The rows of a group lie close to one hidden flat surface of 14 dimensions, which passes through zero. Surfaces can cross.
In the rows, 128 means zero.
Some rows, each with its group after it:
[ 79 141  87 152 125 189 158 181 169 138 102 118 132 159  95  93 129  93
 163  87] | (4)
[131  83 131  95 153  94 141 122 129  62 124  98 155 179 102 110 181 122
 174 174] | (0)
[164 131 120 151  70 117 163 144 134  94 149 155 104 108  84  89 157  97
 130 161] | (3)
[ 90 183 106 161 113 156 110 130 125 146 146  82 131 114 144 141 170 140
 166  73] | (4)
[124 116  88 119 153  79 119 148  55 177 145 109 108 192 106 189  96  95
  93 118] | (3)
[185 136  90 134  80 167 145 137 153 105 138 168  88 114 125  93 159 145
 126 171] | (0)
[112 107 112 118 135 164 179 140 129 121 149 133 149 113  92 155  54  71
 148 105] | (5)
[118 157 104  95 164 113 110 149 111 115 140 129 179 157 124 172 157 128
 130 158] | (4)
[141 150 136 127 123 162 182 142 166  76 161 209 135 110 133 204 174 140
  94 150] | (3)
[175 118 168 127  81 125 136 130 105  81 144 149 173 136 116 117 154 122
 150 150] | (1)
[127 159 137 140  79 153 150 140 100 149 147  91  87  82 169 105  94 120
 157  58] | (0)
[157 156 143  92 135 101 158  96  46  95 173 126  76 140 150 140 160 106
  89 122] | (2)
[132 167 194 165 124 137 150 171 117 161 113  87 100  96 103 131 127 162
  85  99] | (0)
[148 126 121 104 151 116 149 130 131 140 121 193 137 135 104  95  79 106
 105 166] | (1)
[ 58 129 134 181  54  97  86 146 147  75 142 114 165  86 147 173 167 120
 162  80] | (1)
[ 69 118 121 121  83 138 111 153 134  87 128 132 163 139 158 139 110  67
 137  56] | (1)
[126 153 173 120 155  48 129 168 103 151 111 118 186 100  90 103 102 162
 105  98] | (5)
[185 127  86 120 135  77  94 124 147 168 138 126 140  88  92 139 143 163
 120 174] | (0)
[167 148  90 137 128 193 134 150 128  99 132  92 105 125 119 144 126 168
 178  67] | (3)
[145 168 155 115 157  99 141 136 132  58 153  83 104 130 138 123 123 112
 169 123] | (2)
[174 145  67 113 135 111  94 108  88 138 159 130 149 138 113 144  83  90
 161 105] | (4)
[140 130 191 103 177 144 135 127 114 111 116 127 171 181 154 198 138 144
  97 130] | (3)
[141 109 109 109 103 191 128 139 109 117 110 185 180 187 120 140 158 125
 105 112] | (0)
[ 95 118 135 136  72 142 123 170 186 132 118 210 193 123 168 112 117 125
 135 154] | (2)
[149  96 120 118 153 108  54  91 132 155  98 142 172 191 107 127 127 102
 122 212] | (1)
[132 132  91 114 134  92 107 115 125  89 140 122 123  46 122  90 152 214
 173 178] | (2)
[164 147 180 115 113  64 146 146  69 130 155 122 160 141 134 143 115 109
 103 102] | (2)
[ 73 158  73 127 203 112 120 156 153 143 124  73 150 138 102 165 141 139
 160 132] | (4)
[114 124 110 106 164  80 161 132 127 165 149 185  96 120 137 151  76 112
  87 126] | (5)
[143  92 135  85 134 110 137 150 114 202 102 117 173 144 128 101  92 153
 118 105] | (0)
[104 115 204 173 110  77  82 128 148 115  79 103 166 126 106  73 135 126
 123 114] | (4)
[112 203 138 111 132  92 113 149  98 167 145 104 132 121 156  88 136 120
 130 145] | (4)
[128  81 174 141 131  89 125 117 160 225  95 102 134 154 135 117 130 132
  83 121] | (2)
[168 140  64 124 144 133 111  83 145 123 116 152 105 138 100  83 173 141
 115 105] | (2)
[187  90 182 148 153 141 167  68 146 107 151 131 128 130 136 189 142 130
 143 139] | (5)
[134 122 127 186 133 128 118 114 168 155 125 125  85 120 145 182 134 141
 125 132] | (3)
[154 129 137 106 141 167 126  29 123  87 158  90 142 102 138 165 149  76
 152 129] | (3)
[167 175 180 100 134  99 106 115 110 114 137 178 120 171 199 163 142 132
  60 140] | (3)
[129 118 110  96 183 108  98  69 159 132 122 103 164 101 134 113 141 156
 163 160] | (5)
[177 102 143  97 133 125 164  84  50  72 149 150 114 180 135 111 136 120
 136  63] | (0)
[150 132 124 140  92 162 141 139  98 123 157  86  64 149 120 132 131  74
 131 151] | (0)
[138 124 108 151  86 130 111 126 109 138 121 119 133 135 103  69 106 101
 148  67] | (0)
[141 136  90 130 109 144 102 142 128  88 125  81 109 155 108 103 109  94
 186 105] | (1)
[102 125 106 106 160 166 151  88 155 126 133  84 147  75  86  96 119  86
 174 161] | (5)
[146 107 157 137 142 139  92 138 136 156  77 126 159 176 130 138 108 187
 122  77] | (5)
[148 152 169  43 140 107 126  84 118  77 148  94 170 132 190 122 202 140
 121 117] | (1)
[ 77 122  88 146 102  99 171 170 130 164 149 131 137 114  82 115 110  64
 127 102] | (0)
[145  78 210 136  93 124 171 137 166 149 103 155 138 115 134  79 119 140
 112 136] | (3)
[189 182 104 143  94 169 131 101 182  94 132 168  82  91 139 104 165 133
 113 115] | (3)
[138 120  82 124 124 155 103 121 130 110 132 119 165 157  98 177 157 100
 135  97] | (1)
[162 160 163  87 102 131 112 156 124 108 158 141 169 112 160 158  96 104
 126 200] | (0)
[111 147 162 170  82 159 115 147 117 178 113 113 162 123 118 141 101  89
 100  80] | (0)
[122 176 181 140 147  60 117 126 121 118 103 114 137  92 111  71 166 176
  92 121] | (2)
[103 106 160 132 166 155 112  82 152 100  76 106 113 105  98  67 109 139
 141 180] | (2)
[153  92 148 140 101 154 136  46 114 134 162 118 148 121 129 159 135  57
 128 130] | (3)
[109 152  98 123 150 171 140  99 133 173 130 165 141  77 164 146 127 189
 115  67] | (5)
[ 78 100 138 135 146 170 141 144 168  71 108  96  87 160 114 108 121  88
 155 166] | (4)
[154 168 126  97 150  96 129  75 153 119 143 117 142 102 117 120 158  65
  97 109] | (1)
[158  92 137 117 124 149 172 150 169 103 129 136 110 116 121 101 121 155
 168 153] | (3)
[ 83 136 100 132 137 201 163 147 156 133 127 141  91 119 159 154 126 128
 122  92] | (1)
[ 96 110 138 126 111  53 129 134 120 142 149 197 139 126 153 108 115 107
 100 184] | (3)
[169  96  86 118 177 142  93 130 130 105 106  87 123 160  76 176 104 147
 148 161] | (4)
[157 161 142 123  94 135 151 162  95 152 134 107 137 121 128  58 105 128
 155  68] | (4)
[152 105 165 155 144 145 139 100 143  80 162  94 105 147 152 215 153 124
 174 152] | (5)
[143 119 136  78 177  96 131 141 114 172 116 118 146 126 143 118 109 190
 113 129] | (4)
[152 169 126 137 175 105  79 133 139 111 102 172 138 173 125 105  65 131
 123 106] | (5)
[134 160 122 129 156 130  94 167 125 119  94 108 169 149  76 123 137 169
 131 117] | (5)
[ 81 123  45 169 151 122 117 141 158 135 150 160 124 103  95 200 103 118
 145 141] | (1)
[118 105 118 153 146 117 166 123 174 152 129 116  59 124  98 129 134  94
 104 170] | (2)
[109 185 155 147 157 132  97 148 138  86 128 122 134  95 125 181 112 143
 125 167] | (4)
[107 150 155 114 164 122 131 168  92 126 106 115 137 151 110 143 105 130
 100 110] | (2)
[130  93 166 160  92 102 157 171 177 141  99 132 143  93  88  92 165 187
 121 137] | (5)
[113 160 144  98 117 104  90 142 103 102 114 110 182 141 118  89 177 134
 116 157] | (5)
[111 126 132  56 176 131 163 130 181 108 107  82 163 141 120 129 183 129
 100 101] | (1)
[167 114 123 191  79 133 112 111 135 141 112  91 110 112  58  89 141 105
 142 114] | (2)
[118 110 111 152  85 126  85 131 166 148 132 140 137 137 152 104  67  65
 176 136] | (2)
[103  91 149  99 121 131 160 161  76  45 120 137 117 190 140 136 144 125
 120  87] | (4)
[ 86 189 138 157 141 112 134 185 153 103 112 157 139 110  84 109 133 125
  98 145] | (5)
[139 114  79  83 159 153 135  82 120 139 131 161 110 117 164 113  84 165
 137  84] | (2)
[227 105 138 110 112 138 129 111 119 154 135 151 152 124 111 158 132 160
 105 152] | (0)
[158 177 193 108 164 123 107 139  88 112 109 109 137 140 142  62  98 162
 145 160] | (1)
[176  96 120 110 146 101 149 136  65 113 156 126 135 167  92 201 129 128
 129 161] | (1)
[107 161 117 181 124 163 102 135 168 131 105 137 106 102 134 122 123 159
 140  90] | (5)
[162 100 135 133 109 180  87 112 172 132  86 135 165 152 128 121 192 190
 125 172] | (0)
[109 181 140 171  93 156 118 140 164 131 123 116  62  76 158  96 121 141
 135 136] | (0)
[147 116 136  87 141 125  72 157 112 126  74 116 184 193 102  64  74 133
 139 122] | (4)
[ 89 129  96 183 150 142 114 124 159 181 118 135  80 113 120 165 158 170
 107 170] | (1)
[115 168 118  95 178 140 196 138 133 151 178 110 133  97 153 161 106 130
 170 136] | (4)
[104 149 174 150 164  59 109  99 126 140 141 143 170  99 115 178 108 111
  95 124] | (2)
[169 148 106 112 168 106  69  84 153  91 131 113 155 122 132 158 159 159
 152 145] | (3)
[111  99 106 149 104 157 129 120 170  82 135 176 139 127 124 129  95  64
 168 164] | (1)
[171 186 151 117 110  78  82 135  94  58 150 175 127 154 155 134 136  90
 101 156] | (3)
[178 146 189 150 122 141 194 119 136 114 149 111 102 167 117 126 132  48
 115  62] | (2)
[112 102 138 190 105 143 178 189 176 130 118 120  61 130 109 130 160 151
 129 175] | (3)
[116  52 153 123  76  82 142 174 108 151 122 102 122 154 128 120 131 136
 113 145] | (5)
[144 100  80 146 138  79  93 117 156 131 103 165 153 107  69 126  94 149
 124 106] | (4)

New rows. What belongs after each?
[157 176  76 150 145 121  95 152 123 115 121 156 124 152  85 137 147 155
 124 108] | (5)
[134 132 134 155 139 177  85  74 158 132 110 114 150 159 145 152 144 110
 153  75] | (2)
[176 114 181 132 127  81 121 110 151  99 138  91 162 123 121  98  84  91
 184 135] | (2)
[189  75 119 129  95 147 159 133 137 137 121 130  73 142  85 101 148 124
 106 182] | (4)
[164 156  68 123  96 181 123 105 152 152 161 185 138  99 140 114  82  88
 159 159] | (4)
[108 135 130 149 104 120  89 146 146 181 127  99 163 111 126 142 119 100
 126 148] | (0)
[105 107  94 110  87 126 154 120 112 159 158 155 142 112 169 130 155 130
 131  91] | (0)
[128 127 118 116 139 137  97 120 149 175 119 125 144 129 137 168  89 101
 109 165] | (0)
[127 162 104 120  64 208 100 191 139 149 144  90 144 119 148 152  96  83
 150 174] | (0)
[ 88 150  55 102 154 153  89  99 128 103 111 187  88 110 150  82  92 137
 123 137] | (2)
[159 132  74 109 143  93 200 162 162 125 139 102  68 106  49  88 115  87
 111 115] | (1)
[177 127 117 143 124  71 113 152 132 168 127 122  97 136 123 119 137 177
 111 116] | (3)
[130 171 148 102 164 140 137 134 157  94 105 122 126 132 112 130 191 150
  72 162] | (3)
[121  66 177 156 128 143 121  82 154 109  97 111 161 128 124 155 139 151
 143  89] | (4)
[104 138 136 139 170 146 108  87  65 152 116 102 113 141 103 166  92 106
  82  90] | (2)
[ 85 115 131 141  94 138  96 116 164 144  95 111 127 144 145  92  96  57
 118  83] | (1)
[ 91  65 114 127 108 142  90 116 146 127  70 169 141 198 127  79 116 102
 115 117] | (4)
[118 149 145 156 103 137 129 146  95 118 151 169 121 124 137 134  74 102
 127 126] | (1)
[ 56 113  78 146  77 183 136 160 156 123 114 144 118 148 134  82 152  96
 151 118] | (0)
[101 148 105 106  95 165 161 205 104 116 147 141 106 125 178 130  96 142
 152 111] | (2)
[111 184 116  97 164 121  94 130 129 131 107  91 100 145 141  92 150 125
 115 134] | (1)
[146 130  84 156 133 142  73  93 151 150  98 176 138 133 106 119 120 148
 113 112] | (0)
[128 164 141 115 172 101 127 115  86 141 120 147 101 118 159 150 130 200
  78  84] | (0)
[116 122 132 133 150 152 121 108 114 106 132 103  87 139 144 214 140 137
  96 146] | (4)
[118 119  85 117 117 118  63 144 140 129 124 121 152 180 141 145 154 106
 155 178] | (2)
[154 133 136 106 151 121 153 119 157 159 102 134 177 128  57 117  98  81
  76  87] | (1)
[144 156 110 111 102 112 128 207 116 113 139 101 181 100  90 113 148 163
 159 118] | (0)
[151 146 128 111 127 124 122 123 119 160 109 133 155 134 120  90  95 113
 105  46] | (1)
[ 82 142 108 125 153 143 184 168 125 125 124 179 136 113 119 142 128 179
  98  62] | (0)
[201 111 128 135 130 103 173 153 130 128 139 111 107  79  60 139 161 188
 113 159] | (4)
[173 168 163 121 102 172  97 133  77 105 137 142 203 135 130 167 122 130
 133 105] | (4)
[ 88 101 120 132 188  99 130 102 140  67 114 129 110 175 106 118 128  91
 151 138] | (0)
[ 85 104  72  94 104 160 149 140 116 166 140 164 110 127 168 161 141 146
 106 117] | (5)
[122 134 105 176 100 129 152 155 133 120 138  95  56 127  82 109 130  87
 132 102] | (4)
[125 162  99 123 127 111 122 139 144  75 144  66 102 133  93 141 192  82
 127 123] | (1)
[158  90 135  94 181  78  91 133 109 105  92  94 150 163  88 144 116 161
 127 164] | (4)
[191 154 111 147  64 182 149 146  92 151 147 128 108 130  97 120 154 113
 112 115] | (4)
[164 123  71  42 124 143 178 101 133 131 160 152 106 126 173 105 125 109
 123  66] | (1)
[194 114 163 139  94 158 129 139 109 169  90 126 159 113  88 119 110 184
 100  82] | (4)
[127 160 193 150 112 119 114 122 136  99 143 104 168  83 146 147 134 126
 147 139] | (0)
[125 100  84 141 113  73 146 144 106 132 120 141  53 115  91 118 110 154
  84  66] | (4)
[182  78 115 107 116 156 123 108 136 187 136 102 165 120 127 151 114 141
 142 142] | (0)
[145 142 164 127 129 110 146 159 126 151 128  92 148  92  97 130  81 127
 128 117] | (0)
[149 164  94 116 175 213 120  63 129 149 119 162 157 142 117 140 150 129
 111  95] | (5)
[110 165  53  77 141  95 146 176 162 125 118 164 123 118  92  86 146 122
  81 107] | (1)
[109 116 113 106 178  94  64 104 114 127 112 113 177 142 116 145  78 118
 142 155] | (2)
[ 86 160 169 146 144 138 102  69 141  87 126 148 133 110 153 121  96  75
 119 139] | (2)
[179 134 140 139 100 146 100  89 174 155 138 135 199  92 130 105 150 138
 177 173] | (4)
[ 98 167 154 122 177  96 136 139  86 134 139  39 182  93  70 175 132 126
 114 105] | (5)
[138 112  65 108 109 192 112 121 147 157 116 164 121 151 142 117 145 141
 131 138] | (4)
[ 67 133  58 142 137 135 103 135 116 139 139 115  97 122 155 145 105 121
 167 121] | (3)
[165 112 127  99 120 115 195 147 109  89 160 151 110  85 100  95 113 148
 142 156] | (2)
[109 200  89 136 160 153 124 112  83 103 124 140  91 103  98 122 127 148
  93  66] | (2)
[ 68 147 162 122 171  79 123 111 110 116 139  56 125 104 111 150 157  93
 119 161] | (3)
[126 115  95 106 134 128  79  73 113  94 140 168 204 138 167 142 147 147
 175  98] | (0)
[ 92 138 122 133 155  60 139 128 101 107 146 160 128 149  92 131 103  62
 105 121] | (0)
[ 72 116 105 114 105 158 172 153 150 133 158 160 134 121 152 170 125  73
 124 169] | (0)
[104 106 146 136  67 101 138 112 160  95 146 162 115 110 157 109 152  54
 122 138] | (1)
[164 179 156 104 168 135  96 113 148 114  84 115 169 139  71  98 130 120
  79 117] | (3)
[164 116 181 145  97  93  90  92  95 133 146  90 186  96 141 156 163 149
 150 122] | (2)
[176  83 102 129 142 148 123  92 139 155 128  91  58 135 100 140  94 107
 123 177] | (4)
[144 143  67 171  83 152 113 166 127 132 154  98 113 141 103 171 139 103
 159  91] | (2)
[147 137 160  93 168 148  97  97 111  78 117  97 162 178 137 129 109 105
 161 124] | (2)
[152 145 173 126  94 128 126 148 120 148  94 155 120 158 134  82 133 129
  64 116] | (3)
[ 80 136  98 153 123  98 127  87  87  73 165 137 111 133 143 131 159  94
 165  62] | (0)
[147 126 157 107 143 126 115 142 167  73  89  97 184 125  93  67 134 149
 174 147] | (1)
[115 163 143 110  92  74 102 139  82 110 141 134 106 139 159  86 127  91
 101 121] | (1)
[106 100 112 127 130 105 131 155  99 138 142 157 146 179 126 190 159 118
 108 182] | (3)
[170  98 116 126 120 111 116  85  78 182 125 145  77 121 146 148  58 134
  78  71] | (4)
[139  72  93 113 118 102 149 117 112 126 128 130  66 152 118  98 121 116
 122 108] | (4)
[150 146 113 120 114 190 118 133 132  93 136 119  71 122 152 134 120 129
 135 186] | (4)
[113 149 113 109 115 145 135 110 128 111 162 180 140 108 184 125 101  94
 153 128] | (4)
[204 148 108 116  96  88 144 132  85 178 163 101 133 106 108  80 114 133
 154  94] | (4)
[ 69 127  91 174 113 111 139 193 171 149 119 172 120  92 130 101 138 193
 141 136] | (3)
[129  68 166 100  78  99 168 154 113 111 132  92 104 142 159 109 144 130
 137 117] | (1)
[126 140 121 132  94 194 110 159 139 142 100 169 205 128 116 159 138 150
 113 104] | (0)
[129 175 163  94 173 147 143 156 136 134 130  68 162 136 140 109 118 108
 175 178] | (4)
[188 109 160  75 151 124 160 141  87 108 135 122 146 169 137 163 147 172
 118 117] | (3)
[138  89  75  96 156  86 105 139 117 145  94  91 120 175 101 106 151 181
 124 111] | (4)
[ 81 133 149 114 131  75 160 145 131 122 148  73 101  75 163  65  69 105
 191 107] | (0)
[137 159 144 123 140  79  86  92 142 127 140 121  91  89 204 113 107 159
 138 124] | (3)
[166  97  85 166  70 169 124 142 167 139 121 157 153 140  73  99 112  92
 157 114] | (2)
